The same things were measured in two ways. Each way mixes the same 9 hidden numbers, adds some noise and spreads widely along 5 directions of its own, which tell nothing about the thing.
In the rows, zero is written as 128.
Some things both ways: the first way, then the second way.
[157 185 163  86 137 161 109  60  82 156 103 164 120 160 105 104 140 114
 174]
[187 152 124 128 151  96 148  49 162 145 120 172  99 186 146 134 127 121
 123 105 120 112 164 139 152]

[158 136 113  99 162  89 150 102 102 143  93 147 150 155 136  80 117 165
 153]
[178 159 104  44 121 152 145  98 127 183 165 125 101 218 151 108 118 131
 126 130 120  91 161 116 114]

[130 178 116 120 108 186 127  87 105 127 152 175 140 160 110  77 104 159
 132]
[154 112 135 110  80 160 101  87 118 177 113 151  59 160 121  95 105 143
 110  81 111 111 151 134 140]

[103 103  90 191 163 173 125 128 186 135 132 133  98 143  98 113  95 174
  71]
[ 80  98 129 134 115 153  98 131 123 133 143 130 123 120 102  93 141 108
 115 137 107 141  91 127 123]

[117  90 108 132 214  83  94 124  76 144 115  99 134 159 157 120  93 156
 162]
[140  84 135 177 169 139 173 116 146 131 116 150 105 113 101 165 104 167
 109 134 184  99 140 150 119]

[105 180  97  75 110 140 147 124 150 161 111 156 136 149  55 110 158 148
 157]
[133 138 112  93 151 125 158 145  97 149 153 107 138 151 144  97 106 135
 150 129 142 116 157 109 116]

[136  90 143  64 167  77 155  81 127  94  74 203 157 137 120  68 192 128
 125]
[ 88 145 158 166 150  89 179 151 134  89 133 162 132  89  96 114 146  66
 131 132 167 129  99 100 121]

[132 110 129 131 192  84 110 132 107 111 113  92 100 162 136  95 124 156
 151]
[140 102 125 128 142 133 172  94 122 105 111 165  62 143 115 158 100 173
  88 134 157  98 147 110 156]

[135  68 152 125 179 118 134 152 131 123 123 149 106 163 100  34 136 182
 150]
[133  78 130 150 149 138 174 132 160 114 177 177 140 127 107 129 124 150
  72 120 151 117 146 128 113]

[139 101  98 113 185  84 106 122 121 160  88 119 137 165  92 160 159 142
  99]
[112 114 124 131 150 139 119 107  93 133 120 125 160 134 118 121  78 148
 150 126 105 128 128 119 158]

[ 98 183 108  84 118 163 149  84 156 127 103 177 127 126  75 121 173 127
 116]
[122 159 116 119 142 103 154  96 141 149 122 148 110 162 137  97 121  91
 128 123 119 113 146  94 126]

[ 81 110  99 195 138 153 119 131 130  95 170 120 124 118 123 132 103 147
  67]
[105 139 132 106  96 142 125 160 110 138 129  98 109 140 129  93 109 109
 143 124 129 141 130 146 117]

[ 95 183 129 169  97 197 135  99 112 139 168 125  98 145  91  97 108 140
  98]
[127  54 135 119  94 158  95 112 105 138 133 134 109 134 118 106 123 136
 118  88 118 128 115 149 150]

[ 78  68 128 166 162 145 122  88  97 132 147 160 113 185 110  64 101 131
 116]
[105  99 154 131 129 114 133 211  66  76 100  68 123  69 130 124 174 128
 191  97 194 166  73 182 153]

[150  80 126  96 177  73 125  85  92 156  83 167 162 152 113 132 168 129
  86]
[143 175 124 121 156 113 128  88 112 125 128 118 141 139 117 126  95 142
 160 144 119 149 146 140 140]

[ 31 134 139 122 108 176  73  92 128 113 129 150 140 101  97 145  91 139
  35]
[162 164 145 204 133  98 100 119  91 136 149 143  97 111 112 116 108 125
 149 126 126 114 149 141 148]

[ 65 171  91 151 125 198  76 139 126 133 142 100  95 134  75 172  97 159
  80]
[153 172 117 108 133 109 109 114  66 169 127 103 108 157 153  81  97 131
 180 106 110 122 165 116 146]

[ 52 118  84 170 156  65 149  95 102  88 115  56  97 155 130 133 103 111
  91]
[127  72 136 126 125 150 152 116 136 114 137 183  96 137 108 130 151 137
  78 101 143 104 110 108 143]

[ 63 208  80 170  94 159 159  72 108 132 139  82 101 121  91 169 114 111
  52]
[153  98 108  42  64 145  90  74  70 185 111 112  70 208 166  76  98 106
 146  86  87  98 147 114 164]

[175 156 162 107 208 100  92 100  69 143 110  93 108 142 166 130 135 126
 189]
[135 121 123 208 124 113 108 120 124 147 135 147  74 130 128 112 103 130
 114 130 117 109 162 144 134]

[ 63  63  98 174 164  74 163  87 114 151  98 109 132 148 123 110  87 119
  77]
[105  47 155 165 141 134 134 149 129  92 162 134 148  75  86 131 164 106
 124 130 173 139  74 166 124]

[151  63 113 120 210  91  93 127 135 167  62 140 141 139 126 145 103 167
 105]
[156 190 106 126 168 112 140  90 145 162 172 129 151 179 134 119 101 116
 144 166 107 113 161 127 112]

[ 99 166  84 103 154 146 117 129 145 161 102 120 109 166  89 125 100 159
 175]
[134  90 122 146 158 132 155 116 122 151 123 148 106 135 121 123 119 139
 120 114 157  87 135 106 128]

[ 60  97 125 130 142 133 114 140 184 123 113 134 113 118  74 116 128 151
  66]
[ 97 111 138 163 158  98 169 145  87  68 126 124 119  87 106 153 100 127
 139 165 169 124 113 116 152]

[ 72 104 135 216 174 207 103  99 105  96 187 129  75 151 130  75 103 149
  78]
[110  95 126 127 126 144 121 150 146 124 107 125 107 139 139 118 172 126
 122 103 135 143  95 162 137]

[120  70  74 160 162 162 110 115 203 162  95 172 103 204  58 112 106 153
 106]
[ 97 128 127 116 122 125  99 119 105 112  94 127 117 130 132  98 138 123
 144 101 101 163 108 129 165]

Other things, the second way, with their names:
<648>: [ 64  71 143 198 158  98 164 124 105  39  63 114 100  46  81 177  92 144
 138 166 186 155  97 159 160]
<79>: [134 133 122 136 149 138 143 147 164 173 154 146 153 173 145 108 143  88
 127 115 117 100 121 130 108]
<471>: [136  95 131  92 105 104 139  74  97  92  68 115  63 151 142 143 101 128
 145 108 142 135 134 160 184]
<259>: [157 167 139 141  95  89  90 148  36 140 167 107  92 105 135  54 117 128
 169  90 124 142 172 126 145]
<28>: [112 136 153 145  80 130 114 115 102 103 137 148  64 111  87 109 105 118
 109 139 124 137 125 130 140]
<498>: [127 155 129 105 116 142 106 102 118 158 163 130 117 144 104  85 128 107
 135 134 108 130 121 116 113]
<440>: [135 124 102 124 140 106 124 120  81 123 133 105  99 166 157 137 103 110
 150 162 118  90 125 117 167]
<520>: [ 96  84 151 140 107 152 117 107 140  91 149 160 112 104  72 120 144 112
  94 139 132 149  84 141 129]
<729>: [114 193 155 200 205  86 117 119 137  68 206 151 198  55  53 126 181 108
 150 184 139 178  76 132 122]
<326>: [103 108 136 140 122 152 111 131 165 129 153 155 160 135 107 106 151 104
 108 115 103 150  95 152 120]
<339>: [186 133  98 146 154 118 110  10 150 170 113 171  79 196 142 135  86 176
 103 118  86 105 193 134 163]
<709>: [117 134 122  99 139 124 141  81 106  93  94 120  38 114  96 134 149 166
 124 151 166 143 110 109 147]
<358>: [ 98 166 129 116 163 141 149 144 166  87 151 123 148 118  95 132 172 140
 122 168 147 171  89 142 108]
<641>: [106 149 103  66 116 163 149 158 141 145 112 105 111 199 165 123 108 134
 121 138 110 122 129 134 120]
<711>: [120 140 129  93  98 146 108 115 110 158 107 100 103 152 127  96 103 116
 156 119 115 138 128 149 127]
<7>: [149 168 120 115 134 147 134  85 149 180 147 141 107 176 114 111  97 126
 123 150 114 104 154 121 100]
<591>: [116 175 118  93 117 110 130 134  97 152 103  93  98 165 160  90 115  88
 169 123 119 123 136 120 133]
<634>: [101 129 152 149 143 121 182 143 176  95 134 173 145 123 105 134 130  98
 100 127 148 138 118 130 114]
<712>: [127 114 135 125 111 106 102 145  64 139 114 107 119 131 154  86 137  89
 179  80 123 129 115 137 163]
<413>: [139 219 129 168 162  64 165 146 143 104 142 132 116 133 146 111 129 111
 141 141 140 145 174 137 117]
<35>: [168 166  98  96 119 107  94  98  92 156 143  97  84 194 172  96 125 121
 158 136  93 119 159 142 156]
<104>: [138 139 148 183 181  95 157 113 143  99 122 134 147  90 100 151 120 139
 151 131 168 151 134 173 130]
<242>: [122 147 118  97 149 165 151  98 193 135 170 168 148 167  99 118 136 141
  79 152 107 136 128 115 100]
<121>: [154 129 153 147 154 122 176 110 167 118 158 194 138 138 104 144 148 108
 101 111 153 105 115 124 125]
<460>: [123 128 136 159 120 128 132 106 153 147 136 177 106 149 115 110 121  95
  99 114 111 103 131 118 128]
<254>: [119 153 151 206 140  63 123 111  85  88 115 134 109  58  99 101  90 137
 154 115 144 171 172 144 147]
<112>: [131 103 162 190 107  96 126 124  81  90 136 140  77  71  91 127 102 124
 130 130 163 126 136 148 149]
<438>: [185 200 111  77 161 105 137  30 158 173 134 137 113 198 139 109 139 112
 155 125 111 127 157 128 128]
<16>: [ 98 139 131 118 102 148  99 176 134 129 164 141 149 145 137  70 173 103
 114  99  88 158 102 132 123]
<502>: [125 112 125 124 145 101 134 105 103 114 147 131 160 140 133 116 112 100
 151 127 116 130 125 125 154]
<522>: [119  79 149 152 126 140 132 148  72 125 169 119 134  87  88 123  92 123
 139 141 162 107 113 134 124]
<329>: [135 127 138 134 124 118 110 136 117 100 146 109 120 112 123 111 159 137
 141 118 137 167 119 180 138]
<14>: [142 158 127 114  88 163  92 142 113 182 149 126  87 173 137  90 120 118
 129 116  99 104 133 133 118]
<56>: [103 111 132 142 158 131 132 123  65 124 105 116 158 109 110 138  65 136
 171 133 131 112 110 110 162]
<152>: [124 143 143 108 141 118 156  99 124 107 123 167 157 142 109 132 105 109
 131 111 120 131 120 107 154]
<386>: [120  69 129 134  83 120 118 147  46 123  72 120  32 124 156 104  97 150
 129  72 140 105 147 119 183]
<595>: [117  98 126 157 160 100 131 123 127 116 172 134 156 115 122 100 150 104
 132 129 137 135 123 132 128]
<331>: [134 157 122  50 150 147 161 126 103 157 127 128 163 173 136 111 112 125
 158 106 125 110 118  86 134]
<150>: [113 154 133 109  90 139  93 163  78 151 136  70 116 130 131  79  91 116
 174 128 118 150 135 160 121]
<423>: [135 182 126 193 165  78 148 152 109 118 114 111  73 102 138 118 125 149
 154 139 165 131 166 136 124]
<178>: [174 161 121 148 133 128 110  65 165 154 165 173  94 171 123 112 133 146
  95 124  98 127 165 144 131]
<699>: [109 123 157 165 105 147 107 144 130 108 104 138 112 110 103 134 116 126
 129 116 128 151  97 176 144]
<546>: [153 115 118 130 134 138 122 119 114 160 197 125 115 140 118  93 126 133
 118 141 134 111 150 132 103]
<63>: [151 230 101 118 120  59  97 110  91 122 133 112  51 167 177  64 167 115
 153 120  93 155 170 115 157]
<727>: [126 131 168 168 135 108 132 133 115 104 157 153 155  76  84 107 134 103
 142 104 147 150 116 146 125]
<271>: [140 192 116 176 174  91 108 116 152 124 161 166 140 141 135  88 181 128
 119 116  90 153 141 120 136]
<660>: [114 105 131 163 173 110 152  90 141  94 129 119 149 111  99 168  97 115
 143 177 152 134 115 163 137]
<263>: [ 70  83 158 146 136 141 190 109 138  88  59 155  96  86  69 166  77 119
 115 142 181 123  97 121 130]
<190>: [138 177 127 169 181  86 143 110 158 127 203 166 159 119 106  88 164 100
 119 139 123 139 145 108 101]
<222>: [140 120 152 149 112 140 127 114 145 138 134 153  98 113 100 100 132 142
 111  91 143 145 146 162 113]
<314>: [118 110 148 152  76 154 122 135 133 150 125 157  79 135 109 102  97 117
  97 105 123 116 138 144 119]
<461>: [125 160 124  69 138 123 135  98 121  91 158 132 115 145 105 122 168 118
 130 157 130 147  96 110 139]
<118>: [127  94 138 163 158 162 154 129 169 157 158 157 183 147 107 149  89 119
 112 140 131  94 122 148 107]
<251>: [135 127 128 140 143  99 132 104  94  81 111 122 102 129 130 151 110 144
 144 144 134 137 130 146 177]
<690>: [151 152 129 141 145 127 142 156 164 144 206 175 161 163 139  97 165 106
  98 106 114 115 139 123 106]
<346>: [134 164 139 159  97 120  99 151 101 141 196 170 113 136 121  64 128 106
 101 106  90 119 151  99 129]
<612>: [141 144 128 170 147 103 116 122 106 134 136 145  81 113 122  97 157 140
 130 108 135 119 138 113 140]
<535>: [116  74 184 179  80 117 132 128  70  68 110 157  64  54  65 143  93 118
 117 112 176 127 105 151 163]
<656>: [117 129 151 196 110 118 110 122 131 116 173 165  90  90  82  96 132 110
  98 138 131 139 132 132 114]
<637>: [182 132 115 123 165 126 117  79 147 134 196 117 109 130 106 117 172 175
 126 150 155 150 150 171 106]
<342>: [106 140 147 116 107 121 148 142 127 143 117 120 120 129 119  94 116  74
 151 112 143 132 126 139 107]
<291>: [112 116 131 138 126 129 102 104 101  96 122 149  99 131 113 130 141 130
 118 132 106 131  91 118 177]
<466>: [118  81 121  97 108 149 115 140  79 125 133 107 139 145 143 108  80 153
 136 112 111 132 142 143 157]
<113>: [110 155 128 129 103 111 153 139 113 131  96 130 104 172 153 118  69  87
 136 127 110 106 148 122 146]
<279>: [154 123  99  82 141 147 174  64 163 115 122 145  71 184 129 161  90 197
  78 157 139 121 177 138 135]

Some of these things the first way, each followed by its name:
[ 84 122 142 106 127 164 137  62 126 137 114 204 132 149  77  78 157 127
  80] : <712>
[153 152  74 135 180  94 150  93 120 152  93 108 110 191 126 105 116 154
 149] : <709>
[107 142 104 169 142 146 134 131 141 108 148 105 113 128 113 124 127 156
  78] : <242>
[ 83 119  90 119 167  83 132  66 109 135  87 124 145 143 133 153 123 102
 127] : <79>
[108 188 148 120 114 146 114 120  59 107 150  91  97 131  98 121 136 145
 121] : <259>
[132 211  98 116 115 177 110 118 136 151 131 130 136 126 117 156  97 160
 140] : <7>
[101 134 154 179 126 132  97 126  85  83 158  83 115 126 148 126  62 143
  87] : <535>
[159 178 146  69 124  97 122 110 138 127  82 127 124 164  97 103 129 132
 188] : <346>
[ 54 177  81 201 103 163 139 108 163 120 126  67  83 125  85 159  86 129
  39] : <461>
[121 119  92 120 166 139  67 151 152 165  99 117 122 151  80 175 120 169
  93] : <56>
[173  91 113 134 173 109 120 119 111 155 121 160 161 161 131 110 118 163
 133] : <150>
[108 116 132 110 147 125 103 115 121 144 121 159 163 123 121 123 115 140
 119] : <118>
[136 155 126 132 182  70 149 116  59 145 108  66 119 129 153 115 122 147
 134] : <546>
[ 64 169 118 122 154 114 125  70  70 105 119  91 101 137 121 132 144 107
  97] : <612>
[ 94 166 112 131 108 152 100 102 173 180  98 118 110 162  65 166  94 106
 133] : <251>
[110 115  96 170 156 118 131  88  81 116 143 123 144 130 140 145 132 131
  61] : <711>
[ 64  72 109 117 131 124 106 100 185 102 104 187 163 124  95 147 141 113
  65] : <113>
[ 95 111 165 198 168 218 133 129  87 144 177 138  86 119 112  32  87 204
  52] : <637>
[166  99 126 148 178  99 127  78  98 167  94 129 121 185 123 121 122 112
 155] : <471>
[ 94 141 141 188 127 159  78  85  76  92 186 104 122 129 149 153  96 111
  79] : <699>
[100 118 128 136 171 148  96  96 133 130  99 132  77 168  82 123 144 132
 103] : <271>
[179 173 100  99 168 113 135  51  67 184  70 138 136 170 130 141 130 126
 152] : <438>
[103 154  81 124 108 110 109 108 135 128  96 100 125 162  77 192 116 105
 114] : <152>
[ 90 144  93 128 119 197 102 150 160 115 134 156 112 151  59 113 120 191
  82] : <331>
[ 73 113 139 157 128 178 144 125 147 103 174 162 120 123  90  62 149 160
  62] : <279>
[ 66  80 124 140 133 190  85 116 138 153 140 183 138 145  72 117  95 152
  83] : <104>
[ 61 148 112 132 160 152  78 118 100 112 143  99 101 136 112 160 116 123
 136] : <423>
[ 86  63  97 171 157  95 125 135 148 143 119 113 118 159  73 136 125 137
  77] : <466>
[151 104 127 108 162  86 114 115 132 164  78 131 144 170 121 107  76 148
 177] : <112>
[180  82 170 119 221  90 115  95  91 171  92 146 144 121 149 106 156 138
 110] : <660>
[ 68 139  77 200 127 187  93 141 178 106 172 100  99 139 106 161  86 140
 101] : <641>
[162 100 138  82 156  81 149  94 123 119  96 179 154 162 123  83 163 113
 186] : <634>
